The same things were measured in two ways. Each way mixes the same 11 hidden numbers, adds some noise and spreads widely along 8 directions of its own, which tell nothing about the thing.
Some things both ways: the first way, then the second way.
[ 12  17   8   4 -24 -13  -3 -36  17   3 -13 -20  -3  -4  15  29  16  -9
  22 -16  14   8 -31   1 -21]
[-40  -6  25  26  33  66 -39   7   5  -5  -3  20  -1  30  37 -20  12 -25
  43  39  33 -16]

[ -1  -1  -3  -2  16  17   3   8  25 -23  33  22  -7 -18   4 -15  -9  10
  12  13  18  12  -2  30  28]
[ -8  18 -14 -17  18  33   3 -27  -6  13  -9  45  -7  12  12  17 -20 -17
  -2  -3 -40 -11]

[ 16  -6   8 -13 -26  10   4 -16  -9 -17 -17   5  -2  17  -9  19  -4 -22
   2 -12 -36   0 -23 -30 -12]
[-12  16  17  14   6  33 -34 -12 -21 -21  -2  43 -16  35  35 -25  12  -6
   9  -5  51 -32]

[-22 -12 -17  -7  24 -27  11  29  -3  -6   3 -14   4 -16  26 -10  11  -1
 -15 -25   5  22  -2 -13 -25]
[-11  17 -77 -16 -48   8 -20  -8  19  -5  25 -14 -28 -12 -52  12   3  18
  63  30  32  21]

[ -5   4  -1  10 -17  24  -2 -10  -5 -17  -8 -11 -27   4  -6   4   4 -15
   0 -20  -8  15  -7 -18   4]
[-15  32 -22 -17  25  44 -49 -41  31  -5 -22  28 -57   6  29  18   7 -19
  28  21  11   7]

[  7  -2   4 -12 -14   7 -22 -33 -25  -5  19 -15  26  23  20  -7  27 -14
  -7  12 -16 -22  -8  18 -18]
[ 26 -27  38  19 -13 -26   1  50 -28  -7  20 -29  39 -19  12  -4  19   8
 -11 -12  -4  43]

[  5 -12 -17 -18   5 -25  21   5  32 -12  10   7   6   2  13 -12  14  -1
   3  25 -27 -24  -4 -11  17]
[-13  12 -42 -18 -20  12   4  21 -11 -40 -19  39  18  -4 -42 -11  42  10
  -3 -18 -32  16]

[  6  -3   7   4  -3  -6   3   8  -7  30  11  -8  11  11   5   9 -20  -5
 -17 -11  -3   8  -2  -6  14]
[-11  -6 -23  -6 -31  -8  -7 -23  11  24   5  57  -8   4 -21  21 -15   2
   6  41 -30  21]

[-13  -5   9   7   3   3  27 -25  25 -30  10  -2   4 -11  -9  31  12   6
  -5  14 -32 -15  16  -3   8]
[ 20  -6 -20  -5  30  54   2  26 -46  -1 -18  59   9  15  26 -10  -2  -7
   1  14 -23   0]

[ 18 -18  -5  19   7  -6   4 -10  59  27  12  30 -30 -27  10  12  38  11
  20  15  24  32   9  28  35]
[  8  -6  38  31  22  21  16  21 -30 -18 -16  10  25   0 -11  -7   7 -10
 -27  -9 -26 -13]

[-25 -19 -28  -8  33   3  16  36   6   1  38 -14  38  -6  52  10 -13  22
 -13  -2 -12  20 -10   4  -4]
[ 14  10 -35 -12 -11  -3 -30   1   3   5 -14  35 -15  24  34   6 -11  -9
   6   4  15 -23]

[ 27 -43  11  -6  23  22  15  -3 -24  18  16  -8   4  10  17  12   0  12
 -53  -8 -33  -3 -15 -40  12]
[ 16  17   2  18   4  30 -35 -35   0  -3  24  39 -33  24  33  -2 -12  -3
  -2   9  46 -11]

[ -4  -5  -2  13 -29  15 -15 -31 -37  28  26   3   2  29 -14 -25  24   6
  -6  19 -26 -51  23 -20  12]
[ 12 -11  -9   1 -22  -4   5 -15 -34  20   9  57   8  16   4  17   1  14
  -6  24 -28  47]

[ 13 -32  10  17  22 -10  10  29  33  15   4  27 -16 -41  -8 -17   5  -2
   1 -12  15  10  12  -6  -5]
[ 14  -8  32  -1 -13  -1 -14   3 -49  24  34 -37 -32 -10  19  -7  17  26
  10   6  21  10]

[  6 -30   0   3  12  12  -4  14   3  22  -3   2   7   1  13   6 -14  14
  -7 -13  12   7  -6   1  12]
[-11  13  26  31  30  21 -15 -19  31 -12  33 -26  -6   8  31  -1  16 -15
 -18 -11  14  -5]

[ -9 -21 -14 -25  -1   4  -5 -10  -4   3  43  18  19  12  18 -19  22  27
   1  52 -13  -2  41  11  25]
[  8   4   9  14  36  49  11   4  12 -11 -12  43  25 -24 -11  14  19  -1
 -20   4 -58  64]

[-10   1   0   6  -7 -38  -4   3   9  22 -17 -24   6  -1   8 -22  10 -11
   8   5  10 -20  17 -13 -23]
[-53  32   7   1  22 -28 -21 -11  13 -22 -17  -1 -23  23  36 -30  24 -26
  13 -30  33 -55]

[-14 -21  -8  -5  -5 -11  13  12  29 -12  -7  14  19  -7   0  -3  11  -4
   8   3 -27  -7   7  10 -15]
[  7  -5  -3   1  -5  19   1  50 -30 -21   3 -16   2 -31   9  -6  50  22
 -14 -17  -9  43]

[-12 -15   8   8  19  -1   2  29  15  10  -6  12 -13 -20 -16 -26 -20   7
  -5   1  17  27  25   6   4]
[-16   3   7  29  12   7  22 -19 -29  21  30  18  -9  25  20  -8 -34 -24
   0 -20  20  -9]

[ -3 -25 -38 -32   5  19 -10  65  28  -1  17  21 -11  10   2  -9 -24  -1
  -2  10 -15  49  14   5  48]
[-20 -21  -6  12 -46 -10 -15 -13  12  35  36  -9 -32  -6 -24   8  -7   4
  31  35  28  54]

[ 17   4  -8 -23   1  -1  -7  -5  29 -14   5   9 -10  15   4  -1   8 -21
   2  29 -19  27 -18  34  30]
[ -7  16   6   4   8 -21 -10  17   4 -48  -6 -19   5 -24 -25 -19  57  -3
 -30 -36 -14  26]

[ 17  -7  14  14 -16  31 -15   1 -17   7 -36  -1 -43  -2 -21   5 -25 -10
  -1 -56  25  34 -17 -24  -2]
[ 15 -14 -14   7 -28 -12 -10   5 -17 -15  31  -1 -13  15   8  -9  18  22
  28  32  48  37]

[ -2   6  20   6  -9  12  -9  -6  -7  10   8 -20  -5   6 -15  20 -10 -10
  -7   7  -7  21   9 -13   0]
[  0  15   9   6  33  16 -18 -41  14  23  -1  15 -21   5  11  12 -15 -28
 -24  16 -17   6]

[-16  -5   3  -2   9 -11   6  30   8   4  10   9  15 -20  10  -9 -19   1
   7 -11  14  39   4   7 -24]
[ 23   9  13 -25  16 -14 -18  34 -21 -23 -37  11 -16 -28  25 -14  41   8
 -19 -23 -27   6]

[-31 -32 -15  12   3 -24  23  14  23  28 -12  -4  10 -32   7   9   4  43
 -13 -36   7   3  47 -15 -21]
[ -6 -16   9  26 -16 -14  -6  71  -6 -20  51 -94  43 -44 -53 -27  42  17
  20  -3  -5  -7]

[-19 -22   3  -3  -2   4  -7 -24 -68   9  20   6  36  11   9 -11  14  24
 -16 -14 -20 -42  10 -28 -49]
[ 40   3  -2 -21   1  38   2  13 -18  19 -17  29  -2 -43 -11  29   5  40
  12  22 -67  25]

[ 12 -33  -8 -19  24  27   2  24  -2   9   4   3  -6   3   9   8 -22  25
 -20  -3 -21  27 -24 -32   5]
[ -7  12 -15  30   1  53 -14 -38  -1  12  34  18 -17  30  -3  -2 -14  -6
   4  14  41  -2]

[ 18 -36   8   3  -9  29 -33  13 -28  31 -27 -22 -23   4 -22 -17  -5  -6
 -23 -22 -16 -19  24 -62 -36]
[ 15   4  14  30  17 -29  -5  27 -13 -27   7 -15  30  -9 -12 -20  34   5
  -5 -10 -14  -4]

[ 11 -14   3 -11   2   9  14 -10   1 -16   2  -2 -16  -7  16  10   4   8
  -2  -5   1  22  -4 -33   5]
[ 10  -1  31  12  24  40 -17  11 -22 -26 -15  31   8  27  26 -28  -1 -20
  11 -10  32 -14]

[ -7 -11  -9  -2 -10   6   0  -9  -5   0  12  -8  -2   9   2 -10   9   6
  -7  11 -10 -22  34 -14  19]
[-23 -14  25   6 -23 -35  10   7  -5  14  21 -21  33   0 -34  -2 -17 -16
  13  -3 -21 -12]

[-15  -4 -17   2  -2   4 -14  14   8   2  -7  -7  -5   4   4  11   5 -15
   6  -7  -7  21   7   7  -6]
[  8   7 -24  -8 -33 -58  -8   9   9 -10  11 -62   1 -28 -48   7  34  20
  -4   0  -9  17]

[-10 -15 -13  12   9 -19  11 -11  25  21   1  16  -3 -10  17   5  13  30
  17  11  20  -6  18   8  23]
[ -5   6 -58 -10 -21  14  27 -19 -17   6 -15  71 -19  45  20   5  -8  26
  17  31  25  -3]

[ 11 -14  12   6 -14   9   6 -29   7  27  21   0   8   2   3   9  13  29
  -8   5  -6 -10  -5  -3  15]
[-10   5  15  13  14  43 -14 -13   7   1  23   2   0   1  14   6   9  -9
 -32   7  -3   6]

[ 28  -5   8  -5 -11   3   2 -11  22   4 -14  -4  -9  10  -6  16  -5 -18
   0   7 -29  -3 -24 -16   5]
[ 21  -6   3  52  21  56  -4  -1 -19 -10  16  41  30  20   4   0  17  -7
 -38 -10  -9  56]

Other things, the second way, with their names:
<54>: [-18  18  29   5  57  10 -20   7   0 -36 -12 -15 -16 -21  -2 -36  70  -8
 -16 -21 -31   9]
<83>: [ 19  22  11   0  -9 -40   5   8  12 -25  -6 -51   4 -18  -8   2  12  18
   1 -28  18 -24]
<162>: [ -9 -17  14  12  14  34 -35  -6 -10  26  14  50 -20  33  55  -5 -20 -25
  36  35  16  -6]
<346>: [-15 -31  -8 -25 -31  -7  23  23 -13  47  -9  18  -8 -26 -10  25 -19   5
  26  36 -42  46]
<30>: [ 22 -10  13 -34  14  -4  14  60 -42 -24  -9 -26  -9 -56   3 -23  39   0
 -34 -34 -29  47]
<218>: [  6  -9  55  17  41  17   2  34   9 -27  15 -56  13 -11  39 -24  30 -17
 -49 -33   2 -15]
<249>: [ 38   0 -20  17 -32  29 -36 -12 -11   8  35  22  -2  32  12  -6 -10  15
  20   6  64  26]
<27>: [ 36  15  23  14  -7 -45 -14 -28   3  20 -13  20 -35   9  33  12 -20  13
  -3  -6  18 -23]
<223>: [  1 -40   4  -6 -25  -1  13  27  -3   8  28  21  51  -7 -35   4   0  -2
   0  38 -50  56]
<310>: [  8  29  -4  -6  19  -4 -19 -32   1  26 -21  24 -47 -14   9   9  -9  -2
   3   0 -13  -5]
<319>: [ 12  21 -29  19   2  38  10  -4  -2 -24 -25  63 -13  25  26   3  -2   7
 -17 -24  27  -8]
<122>: [  9  39  -4   6  14  19  -4 -34   6 -11  18  -6 -25 -13   6   6  15  -3
 -72 -57  -3   4]
<366>: [-16  -6  -8 -26 -12 -36  34  25  10 -16   5 -41  44 -20 -49 -10  31   7
 -25  -3 -42   7]
<101>: [ 19  32  -6 -13 -13 -46  15 -18 -21 -14  -6  12  14  20   4  -1  -6  15
 -16 -36  -5 -60]
<324>: [ 14  30 -45 -10  22   9  -9 -23  31  -7 -14  22 -16  -2   4  21  15   5
  -6   1 -38   4]
<154>: [ 27  -5  10 -27  12 -16  -1  33 -12 -10 -50  12 -29 -35  16   1  27  10
 -18   6 -37  16]
<372>: [-36   1 -12  39 -10   9   0 -23  15  28  34   4  19  15 -44   8 -34  -6
  59  51  10 -18]
<384>: [ 20   3 -24 -11   3  16 -10  12  14   1 -44  48 -14   1  21  12   4   6
   8   4 -20  12]
<111>: [  9  20  -4  14  16  -1 -29  -2  -8 -18  16  -6   4  23  28 -18   8 -17
   1 -31  31 -16]
<390>: [  0   9  24   9  -6  44 -10 -25 -13  16 -10  61 -31  15  27  12 -31  11
  30  21  25 -19]
<6>: [ 23  11 -42   5  22  20  -9 -17  16 -26   7  41 -18  19  18  -2  19   5
  19  10   7  48]
<389>: [-21  37 -68  19  15  51 -37 -23  38 -44   8  47   9  28 -11   3  40   9
  51  28   6   5]
<76>: [ -7   5  10 -35   3 -63  12  -3  18 -14  19 -48  -2   0  26 -17  26  -9
 -23 -42  -6   5]
<307>: [ 26   9  21  27  20   2 -29  -7 -16   1  47 -18  -2  13  23 -34  15  -5
 -33 -34  29  -6]
<261>: [-31   6  17  -2 -10  15  10   2  -3  -3  33 -27  31 -19 -54  -8   6  -2
 -10   3 -29 -26]
<96>: [ -5  -5 -21  16   1  -1  10   9 -16  -4  39 -30  28  13 -42 -26  18 -12
 -16 -17 -13   8]
<376>: [ 36 -18 -17   3 -39  15   7   1 -23  36   5  31 -30   0  11  23 -29  24
  14  21  22  48]
<325>: [  4   6  36  25 -17 -20 -17   1 -27  -4  22 -42   3   1  -5  -7  16  14
   9 -19  23 -19]
<140>: [ 55   7 -13  -6  20   0  30  -7  -9 -14 -47  65  15  24   1   1  -5   7
 -42 -18 -40   5]
<295>: [ -9   0   5  -2 -19 -15   3 -23 -28   9  24 -16 -20  34  15 -20  10  27
  12  33  59 -28]

Some of these things the first way, each followed by its name:
[ 17 -26 -12   3  -6  20  -3 -19  -5  -3 -21   4 -20  14   0   4  22 -12
 -11  -8 -40 -28  -1 -29  -1] | <325>
[-14  22  -6 -13  18 -25   4   2  24 -15   4  -7   9   7  -2  24 -17  -3
   6  19  -7   5 -25  25  16] | <96>
[ 28  -2  15 -12  -9 -44  -3  23  66  -9  21  35   3 -21 -24 -14  21 -44
  25  21  13  -7  -6  42  21] | <122>
[ -3   2  -1  -3  18 -13   2   5  21  16  -5  11 -15  -4  -6  -3 -16  11
   5  18   6  33  -1  13  17] | <54>
[ -3 -19  11  -8  -9  -3 -19   6  -1   1  -4  -1  31   8  -3  22  -2  -3
  14  -9  10 -18 -13   6 -10] | <218>
[  1   7  -2 -22   8   8 -17   7  -6 -29  13 -12  10   5  13  -7  -7 -21
   3   0  -6   7 -29  12 -21] | <111>
[ -4  -4 -36 -23 -14  18  13 -17  -5 -14  34  17  -8   4  24  -2   1  42
   0 -12  -7   8  -4  -8  31] | <249>
[ 25 -15 -20 -39  10  59 -41  12   7 -18  31   9 -13  14   4 -34 -15  15
  -5  22  -3  16 -24  34  30] | <346>
[ -6  -4  -3   0 -14  27 -15  22 -13 -24 -33   4 -37   8 -33   1 -38 -22
   6 -37  12  15  13 -24  18] | <6>
[  5 -20   1 -16  16  29 -17  25 -10 -11   8  -9  -7   6  -3 -37 -39  17
  -8   8  26 -21   9 -12  31] | <76>
[ 15  -9  -2  11   0  20 -11 -49 -21  15  14  12 -19  -1   8 -24  18  34
  -6  -3  16 -35   6   1  12] | <101>
[-13 -37 -12   5 -12  41 -16  11 -65  23 -28  -3  -1  34  -7  12 -26   1
 -29 -35 -38  -2  31 -54 -12] | <27>
[ 26  -5  36   2  -3  -3  15 -38   2  19  -6  -7  -5 -16  -7   9 -14  30
 -16 -19  14   2 -18 -15 -10] | <261>
[-31  -4   1 -11 -25  31 -21  -9 -42  13  -6 -14   8  16 -15  -8 -37  53
   7  -7  10   1  22 -33 -16] | <366>
[ 29  -3  19   9 -11 -50   9 -36   9  18  11  21   2 -18  17   1  49 -19
  11 -13  32 -12  -6  16  -5] | <390>
